The rows come from 6 hidden closed curves, with some noise, and rows from the same curve form a group. Each curve winds through 8 dimensions. The rows are also pushed far along 4 directions, which tell nothing about the answers.
(in the rows, 128 means zero)
Known rows, each followed by its group:
[119 112 153 128 112 160 162 160  92 142 103 123 167 117 109]
K953
[131 126 119  80 155 128 112 119 189  60  80 121 175 135 148]
K953
[181 115  21 154 116 104  82 142 132 115  75 145 147 137  55]
K337
[120 104 165 140 115 115 160 135 107 153 131 148 107  94 110]
K995
[131 127 105 164  90 118 118 111  90 147 176 114 106 165 125]
K995
[131 146 160 139 100 125 155 116  99 134 208  97 102 145 169]
K85
[132 104 116 114 106 110 123 141  79 126 117 164 149 111  95]
K649
[ 85 108 158 108 151 132 171 117 114 107 151 149 102 108 181]
K995
[146  95  83 180 121 130 124 126  96 159 142  99  97 149 124]
K985
[126 144 105 144 130 123 149 135  68 151 171 104  90 145 103]
K85
[168 106  13 139 129 101 104 123  94 100 139 147 122 146 154]
K995
[153 124 149 141 121 116  98 145 131 161 137 103 116 140  90]
K337
[ 98 128 186 135 158 157 162 114 114 127 178  90  94 128 126]
K337
[ 98  99 167 132 124 170 166 163 107 132 115 178 139  78 138]
K953
[181 115  94 151 140 142 105 174 145 156  93  85 127 152  98]
K85
[113 159 124 102 172 140 118 100 178  96  94  90 168  98 173]
K995
[ 88 146 176 132  78 151 179 123  61 147 182 160 144 125 148]
K337
[119 134  84 120  98  81  99 105 140 105 130 173 140 138 152]
K985
[113 112 166 100 151 114 137 148 187 121  73 151 152 108 135]
K649
[130 118  75 131 138 129  92 136 165 132  53 163 144 125 110]
K995
[102 143 145 106 101 108 130 114 107  90 177 162 168 117 176]
K995
[121 142 148 128 120 134 135 122 131 101 211 119  70 160 180]
K649
[160 107 139 173  92 134 161 117  55 194 167 117 128 124 131]
K85
[183 127  89 148  82  96 101  99  68 141 171 129 113 146  81]
K85
[107  95 101 128  72 141 157 157  53 135 134 180 152 148 163]
K337
[142 118 153 136 130 148 128 121 119 130 166 117  99 121 145]
K85
[ 67 137 171 141 111 148 168 138 103 160 118 148 137 103 116]
K85
[149 145 145  89 185 112  93 121 214 102  95  90 104 117 127]
K649
[ 64 129 175 116 151 153 178 120 136 114 143 144 123 113 180]
K953
[101 137 112 113  86 119 131 150  65 135 127 165 146  98 131]
K985
[ 93 148 151 119  83 128 157  96 109 136 125 172 160  97 168]
K985
[133 125 126  90 128 100 116 147 121 111 111 178 168  95 136]
K649
[158  90 109 116 138 131 109 149 146 117  60 122 174 129  95]
K953
[121 136 154 145 139 140 142  74 133 116 191  87  62 129 162]
K985
[ 81 137 170  95 155 155 154 142 161 132  70 141 180 124 147]
K337
[152 144 100 104 206 111  97 116 241  65 100  93 131 168 134]
K649
[159 128 116 145 152  99 140  91 110 123 190  54  35 163 101]
K995
[177 126  98 144 162 114  98 158 167 118 110 104 125 132  69]
K995
[140 130 155 134 129 166 111 178 168 148  94 131 150 128 112]
K337
[131  90 110 159  93 133 129 155  86 161  97 145 154  83 119]
K85
[130 162  62 126 115 114 116 100 134  60 185 135 100 176 157]
K995
[114 124 123 132 126 115 136 101 115 108 175 146  79 149 134]
K85
[166 110  45 163 102 130 116 129  56 128 151 116 111 160  82]
K337
[100 186 138  80 105 123 136  95 129  74 161 150 157 125 177]
K953
[103 112 179 107 154 112 158 146 118 137 131 142 157 118 129]
K649
[150 102 123 137 144 120 145 142  79 155 112 146 169  91  97]
K953
[ 78 167 120  84 106 122 109 116 178  66 114 161 171 139 187]
K985
[148 126 145 136 175 138 120 120  95 161 163  71 100 127 110]
K649
[158 123 107 103 129 121  94 169 132 124  65 134 168 103  66]
K985
[103  88 120 176  74 117 143 132  31 182 147 156 124  87 116]
K337
[102 146 152 122 138 132 158 137  78 136 164 135 140  97 129]
K995
[184 143 108 118 197 124 109 150 176  98 122  75 125 142  92]
K953
[118 107 141 104  98 140 125 165 127 124  77 166 174 125 116]
K985
[176 129 139 121 188 130  91 112 184 107 130  73 119 119 115]
K953
[158 114  93 125  84 116  98 159 123 134  82 158 157 153  80]
K985
[118 121 151 176  66 132 156 149  70 199 136 160 142 119  88]
K337
[122 149 154 115 102 164 134 150 132 140  93 151 184 101 139]
K85
[ 91  96 218 156 109 166 185 121  67 206 144 150 126 112 119]
K337
[120 115 138 104 100 121 138 105  95  89 169 191 161  87 206]
K953
[113 163  69 113 116 112 125 102 132  55 195 128  83 154 213]
K649
[135 133  92 108 170 110 126  87 143  70 176  92  88 151 189]
K85
[143 120  56 155  39 112 121 125  73 134 138 165 150 148 145]
K85
[176 111 102 140 100 116 124 100  90 147 120 132 126 127  93]
K985
[142 119 112 110 143 135 108 134 130 112 106  95 128 151 106]
K985
[109 137 173 137 167 136 132 128 177 126 114  79 118 121  85]
K337
[ 99 110 188 119 181 126 159 115 134 140 141  81 107 110 158]
K985
[178 129  26 135 141  89  77 110 119 115 120 122 139 126 130]
K995
[117 129 165 138 144 127 130 111 131 173 114 117 156 104 129]
K953
[134 109 132 125  95 140 122 144  99 150 105 200 161  70 149]
K649
[131  91 157 157 154 127 148 141 127 164 135 110 115 142 107]
K649
[100 123 191 109 116 158 152 128 133 110 154 166 134  89 194]
K85
[173  93  56 178 108 121 110 124  91 136 163 162 106 140 130]
K649
[122  92 143 130 131 154 140 188 117 162  77 132 156 136 104]
K337
[123 120 184 144 146 122 152 134 105 175 117 115 152  92  66]
K953
[140 171  95  90 126  89  94 104 178  76 135 117 120 176 132]
K985
[170 137 152 155 117 114 120 119 119 154 173  87 103 136  95]
K85
[157 145  48 118 153 125  98  97 142  96  84 115 144 104 122]
K995
[123  88 136 178 126 124 162 137  56 191 166 119  66 148  83]
K953
[134 137 149 146 168 120 148 118 127 118 191  86  70 138  99]
K953
[ 86 134 185 136 129 137 180 132  44 156 201 127 123  90 141]
K995
[ 90 138 103 132  74 129 143 110  83 120 152 188 122 100 185]
K985
[173  96  89 168 199 146  99 158 144 150 104  98 132 127  78]
K649
[ 88 142 202 103 126 146 135  97 137 126 144 139 143 101 168]
K337
[ 79 123 207 115 143 144 152 121 131 116 158 148 124  65 173]
K649

New rows. What belongs after each?
[102 141 102 113 134 148 156 114 103  85 138 145 158  94 190]
K995
[119 114 158 134 166 141  95 142 183 140  82  84 135 128  91]
K985
[129 158  67 114  96 114 109  95 135  85 121 127 121 134 147]
K649
[137  84 116 117 106 129 130 134  88 109 122 176 145 106 133]
K953
[122  77 140 160 147 153 148 170 120 163  99 174 170 103 124]
K649
[115 132 171 120 113 137 140 135 130 110 185 142 101 146 164]
K649
[126 124 154 165 156 147 143 154 134 199 111  96 111 142  89]
K337
[120 123 168 143 126 108 155  73  99 151 172  85 111 140 128]
K85
[ 92 130 120  89 146 126 134 122 116  70 138 176 166  86 184]
K649
[147 119  77 105 122 112  97 126 131 100  99 151 122 152 101]
K953
[169 103  43 111 140 109  93 155 124 102  71 150 165 157  80]
K649
[113 138  67 115 127 123  99 124 160  99  99 158 154 158 165]
K995
[139 117 177 129 132 160 157 128 151 131 114 119 124 101 130]
K985
[146 120 125 162 113 153 131 135  75 160 150  88  81 145  62]
K953
[131 132 158 111 179 120 110 106 177 108 123  57  75 124 104]
K649
[107 145 197  92 160 110 145 108 111 120 193  98 105 117 153]
K649
[124 159  46 103 108 115 116  92  86  81 159 118 122 168 171]
K985
[127 116 150 127 192 126 129 109 152 129 149  43  82 170 136]
K995
[ 93  94 181 129 158 142 161 144 125 150 126 122 125 108 163]
K995
[195 134  70 146 102 126 114 129  66 133 180  89 123 164 123]
K953
[130 117 207 116 137 125 150 161 146 157 109 153 150  97 107]
K85
[ 76 124 182 123 169 156 149 138 144 123 140 124 119  89 166]
K337
[165 127 117 130 103 126 120 175 124 139 100 177 187  96 117]
K953
[146 151  90 103 139 143  96 123 188 100  74 105 125 150 136]
K649
[139 129 118  87 149 116 107 150 139 108  90 172 177  89 137]
K649
[ 80 130 186  94 154 121 157 129  96 123 184 109 110 136 172]
K337
[127 121 145 149 116 121 155 134  79 143 200 145  72 124 128]
K85
[150 132 134 106 145 111  80 148 199 115  83 140 154 123 111]
K337
[129 123 126 123 125 150 133 125 140 137  80 179 170 125 117]
K337
[137 130 148 107 142 108 115 128 160 125 100 133 137 136  83]
K85
[107  85 112 141 113 125 136 146 110 144  78 157 155 102 128]
K85
[149 105 130 134 152 151 120 168 149 150  90 103 125 138 114]
K85
[141  65 150 153 129 154 167 179  96 185  50 136 149  86  67]
K995
[117 109 182 118 164 141 116 165 205 124  87 123 112 114 113]
K985
[159 138 125 135 113 129 112 145 119 155 153 101  77 148 122]
K649
[ 96 121 172 149 114 154 156 147 116 142 147 143 121 118 118]
K995
[165 149 145 140 115 103 116  86 110 130 203  82  88 150 105]
K85
[127  99  76 149 111 111 140 136  81 137 134 177 109 143 116]
K953
[ 96 124 136 119 136 152 125 133 140 120  88 128 162  97 137]
K337
[107 125 159 117 141 156 132 121 196 102  83 159 145  79 164]
K985
[215 132  87 162 135 113  93 154 122 157 137  90 122 142  63]
K953
[157 113 100 179  93 140 125 133  64 161 162 120  79 136  68]
K953
[106 158 103 110 153 129 131 104 149  98 114  73 118 141 138]
K649
[ 90 125 128 132 108 135 162 118  75 146 128 110 125 123 139]
K649
[132 169  55 102 117  71 110 111  99  77 193 124  89 157 161]
K985
[106 161 190  83 114 140 149 118 120 104 167 147 148 107 175]
K85
[148 113 167 153 178 159 135 132 166 153 109  98 120  91 117]
K85
[178  84 117 150 114 150 129 165 135 155  51 157 164  86  83]
K985
[ 78 103 173 134 131 168 146 158 122 150  86 153 164  64 139]
K337
[145 133  93  85 130 119  80 127 188  66  77 157 143 135 115]
K953
[115 155 106 135 121 125 157 113  72 122 197 126  88 146 152]
K85
[148 137  92 116 140 119 135 118  81 114 146 114 136 140 107]
K953
[112 154 101 111 152 130  94 128 182 101  88 133 129 100 136]
K985
[ 92 110 175 138 106 147 149 104 104 138 163 129 104 127 152]
K85
[106 111  68 139  77 122 148 138  63 137 106 166 142 109 144]
K649
[126 126 148 101 128 111 124 135 144 124  97 162 154 125  99]
K85
[134  73 141 188 114 147 148 142  75 184 161 150 101 106 128]
K649
[ 64 130 169 109 131 149 149  96 131 118 121 149 160  81 208]
K995
[165 107 111 166 179 167 118 156 145 169  78  65 121 136  65]
K953
[136 116 104 152 112 135 103 163 115 172  79 111 147 141  70]
K985
[165 115  83 131 108 131  96 171 151 111 109 175 134 142 123]
K649
[150 136  94 106 142 102 118  81 154  92 111  90 108 139 133]
K995
[ 99 147 174 122  75 158 151 123  78 134 173 153 130 107 165]
K953
[131 143 146 155 128 117 139 107 105 185 136  69  95 129  93]
K995
[176 140  55 156 102 132 101 109 137 137  93 121 162 150 110]
K85
[134 155 161 100 155 117 103 119 202  98 143 104 109 148 150]
K953
[115 130 168 122 139 131 135 131 100 122 169  99 147 139 120]
K995
[163 105  30 145  86  95  76 108  85 110 147 139 116 174 113]
K985
[107 190 108  91 137 113 114 105 141  78 171 123 135 143 181]
K337
[116 124 181 123 178 144 141 165 163 137 115  75 120  97 133]
K85
[120 173 117 101 125 105 124  75 145  90 149 136 140 149 136]
K337
[ 87 112 172 127 153 139 173 101 131 125 148 138 111 113 177]
K85
[ 44 151 224 102 151 148 173 116 141 136 149 128 112 117 157]
K995
[123 147 131 104  87 116 107 142 139 106 129 170 166 122 156]
K337
[140 128 113 146 114 128 128 144  55 173 153  92  79 131  74]
K985
[157 118  92 167 132 150 119 142 119 157  93  79 124 150  56]
K953
[ 90 102 150 151 117 158 148 138  79 153 132 137 132  90 139]
K337
[120 126 120 113 132 137 136 119  82 126 149 158 154 106 171]
K649
[184 136  58 138  95  92  73 126 107 125 155 122 114 170 102]
K337
[105 142  98 140 148 137 122  81 155  90 161  91  88 153 177]
K337
[156 129  91 139 128 134  97 187 141 125 108 161 153 112 104]
K649
[140 145 116 136 131 100 146 107  95 104 209 110  85 153 119]
K953
[161 109  69 146 117 142 105 129 135 145  73 161 150 107 131]
K649
[119 178  99 128 133 109 101 106 176 101 155 124 115 139 166]
K337
[141 123 131 121 168 173 119 158 163 109  90 115 130 109 108]
K953
[142  96 165 141 101 139 157 124  80 185  99 145 141  94  93]
K985
[127  84 172 127 143 144 143 187 139 165  79 166 149  98 114]
K953
[168 153 129 134 134 128 114 139 139 130 136  67 127 154  75]
K953
[ 79 145 189 103 141 113 154 131 153 145 113 132 141 104 152]
K985
[177 111  88 173 117 110 116  91 105 170 124  89 126 154  81]
K85
[130 153 141 148 134 124 138  78 114 164 157  69  89 138 118]
K985
